Every row belongs to one group in each of 2 separate groupings. Each group adds its own fixed numbers to the row, and there is some noise. The rows also spread widely along 3 directions, which tell nothing about the answers.
Some rows, each with its group in each grouping after it:
[ 21  19  15   4   5  -1 -14   6  -5  -7  13   3   7  -1   4  -1  10   1
   0  -3]
G Rud
[14 -3  5  5 -7  5  6  2  1 -8  4  5 -2  4 -6 -9 -1  2 -2 -5]
S rav
[ 27  25   0  12   7  23  -9  -6 -36 -14  22 -15  10  -3  -9   0  -2  -2
 -17  25]
M Rud
[ 10  18  18  -4  -7   4  -8  -2 -12  -2   6  15  -4   3  -5   4   8  15
   4 -11]
S rav
[-12 -31  -9  12 -25 -22  17   0  28  -9   6  -7   5  14  39 -16 -22 -31
  16 -21]
M Miv
[ 11 -19   1   5  -7 -18   9  -3  19  -8   4  -5   2   9  28 -19 -15 -22
   2 -19]
G Miv
[ -3   7   4  14 -20 -10   0   9   8 -11   9   6   7   2  16   6  -8 -16
   5 -14]
M Rud
[ 40 -14 -13  21 -10   5  20  -9  11 -13  27 -15   1   4  -1 -40  -7 -18
  -8  29]
S Rud
[-42 -14 -13   7 -10   3  17  10  20  18 -17  22 -19  -9 -15  16  -9  12
  18 -22]
S Rud
[ -1  13 -28   6   8  19   2 -14 -24   7 -16 -13 -11 -15 -19 -15   7  18
 -10  27]
G rav
[  7  -7 -12  22 -12  -2   8   1   8  -7  13 -12   1   1   4 -15 -14 -20
   3   9]
M Rud
[ 12   3  -6   5   6   8   0  -2  -7  -5   5 -11  -1   0  -4 -14  -3  -3
  -4   6]
G Rud

New rows. What belongs after each?
[-19 -28 -43  20 -25 -18  34 -13  18   5 -11 -11  -8   0  12 -25 -20 -21
  13   9]
M rav
[-16  -4 -40  14   8  19  11  -5  -6  15 -21  -4 -22 -14 -17  -5  -5  10
  -2  16]
G Rud
[ -2 -18 -21  24 -13 -10  20   4  12  -9   7 -14  -1   1   8 -18 -14 -20
   8   6]
M Rud
[  4 -21   4   3 -19  -9  13  -2  28  -3   8   9  -1  11  16  -6 -10  -7
   7 -14]
S Miv
[ -1   5   9   1  -6  -2   7   3  -2   0   0  22  -8   0  -7   3   7  12
   9 -12]
S rav
[  9   9  10   5  -1  -7  -8   0  -4 -11  -3   2   4   4  14  -9   8   1
   4 -15]
G rav
[-21   4   0  10  -4  -2   1  10   1   6 -13  15  -9  -5  -1  25 -10  -1
  16 -19]
M Rud
[  1 -34 -23  23 -21 -11  37   3  36  -2  11  -5  -6   7   5 -30 -21 -28
   9  -6]
S Rud
[-47  -1 -15  11  -8  -5  13  15  10  21 -20  16 -14  -8  -9  30 -12   2
  20 -26]
M Rud
[  8  11 -23   8  14  22   6  -5 -18   7 -11  -9 -16 -16 -26 -13   3  10
  -9  22]
G Rud
[ -8   5  -9   9  -6   9  11  14  10   4   1  11  -9  -4 -13   4 -10   1
   6  -3]
S Rud
[ 2 11 -8 17 -4  9 -4  1 -7 -9  8 -4  6 -1 -1  7 -6 -6  5  1]
M Rud
[ -8   6  10  -7   9  15  -6  -2 -13   4  -4  14 -14  -7 -12  16  -4  18
   0 -18]
S Miv
[  3   7  11  10 -13  -4  -2   9   2 -14  10   3   9   4  11  16 -12  -9
   5 -17]
M Rud
[ -5 -34  -9  15 -23 -21  27  25  48  -1   9  15   1  16   7 -18 -14 -21
  16 -28]
S Rud
[-30   4 -12  -5  13  11  -5   1  -8  23 -25  14 -24  -9  -3  19  -5  12
   6 -20]
G Miv
[-30  22  26  -2  -2   3  -7  23   4   6   0  34 -14  -2  -9  39   1  21
  15 -46]
S Rud
[-24   1 -19   4   2  -1   5   4  15  10  -9   6 -11  -5  -2   8  -6   0
  16 -17]
G Rud
[-20  32 -25  -2  22  42 -10  -4 -43  25 -28  -5 -24 -32 -47  24  11  33
  -8  21]
G Rud
[-25   6   4  -2  -3   4   6  15   8  12  -8  19  -9  -6 -17  26  -5  14
  10 -17]
S Rud
[ 21  23  20   6  -4   9  -7  11  -9  -5  19   8   4  -4 -11   6   6  12
 -10  -6]
S Rud
[-61 -27 -29   3  -7 -13  16   9  30  32 -36  13 -25  -7   9  11 -15   0
  23 -30]
G Miv
[-28 -14 -13  15 -11 -20  15  16  33   8 -13  10  -6   9  10   1 -11 -10
  19 -30]
G Rud
[ -1  19 -12  -2  18  29 -12 -11 -34   6 -16 -13 -17 -18 -17   7   2  15
 -11  16]
G Miv
[ 14  -1 -15   8  -2   2   7 -11  -3   1  -6  -9  -4  -1  -3 -22   1  -5
  -6  10]
G rav
[  0  36  29  -1  17   5 -26  12 -15   2   0  21   0  -3  -5  29  16  21
   2 -31]
G Rud
[-42 -19 -38   7 -11   1  30   0  14  27 -28  13 -24 -14 -16   8 -14  12
  15  -8]
S rav
[-18  29   7   4  -2  12 -15  12 -18   4  -4  14  -4 -11  -7  27  -5  11
  12 -13]
M Rud
[ 17  35  36   4   1   6 -31  13 -18 -21  19  11  18   3   8  24   2   2
   5 -18]
M Rud
[-12  15  12   0   3  -3  -8  10  -4   2 -13  12  -3  -1  11  11   8   9
   7 -32]
G rav
[ 16  15 -22   6  15  23  -2 -14 -25   3  -3 -13 -10 -12 -20 -14   4   7
 -12  28]
G Rud
[-15 -35 -27  18 -27 -25  37   9  49   3   0   0  -9   7   5 -20 -18 -24
  19 -14]
S Rud
[  6   1  -7  12   4  -3   6   8   5  -2   1  -3  -7   6   7 -15  -4  -3
   2  -6]
G Rud
[ -1   7   4   7   5   0  -6  12  -2  -3  -1   0   2   2   0   6   2  -2
   1 -13]
G Rud
[-21 -37 -36  20 -18 -23  29  14  45  10  -9  -3  -9   6  10 -19 -18 -25
  21 -12]
G Rud
[-55 -37 -27  10 -25 -15  35  26  59  21 -20  19 -25   1   1   8 -24  -6
  27 -43]
S Rud
[ 37  31  23   4   8  27 -17   3 -31 -11  17   6   4   2 -19   0  12  17
 -17  12]
S Rud
[  9   2  27  -5   6  -7 -15   7   1 -11   9   2   5  10  18   5   2  -1
   1 -30]
G Miv
[-23   8 -18  -4  17  21  -4 -10 -23  18 -28   2 -26 -16 -12  13  -1  25
  -4  -1]
G Miv
[ -9  20  18  -7   7   4 -16  16   2   1  -6  16  -1  -5  -1  24   2  16
   8 -32]
G Rud
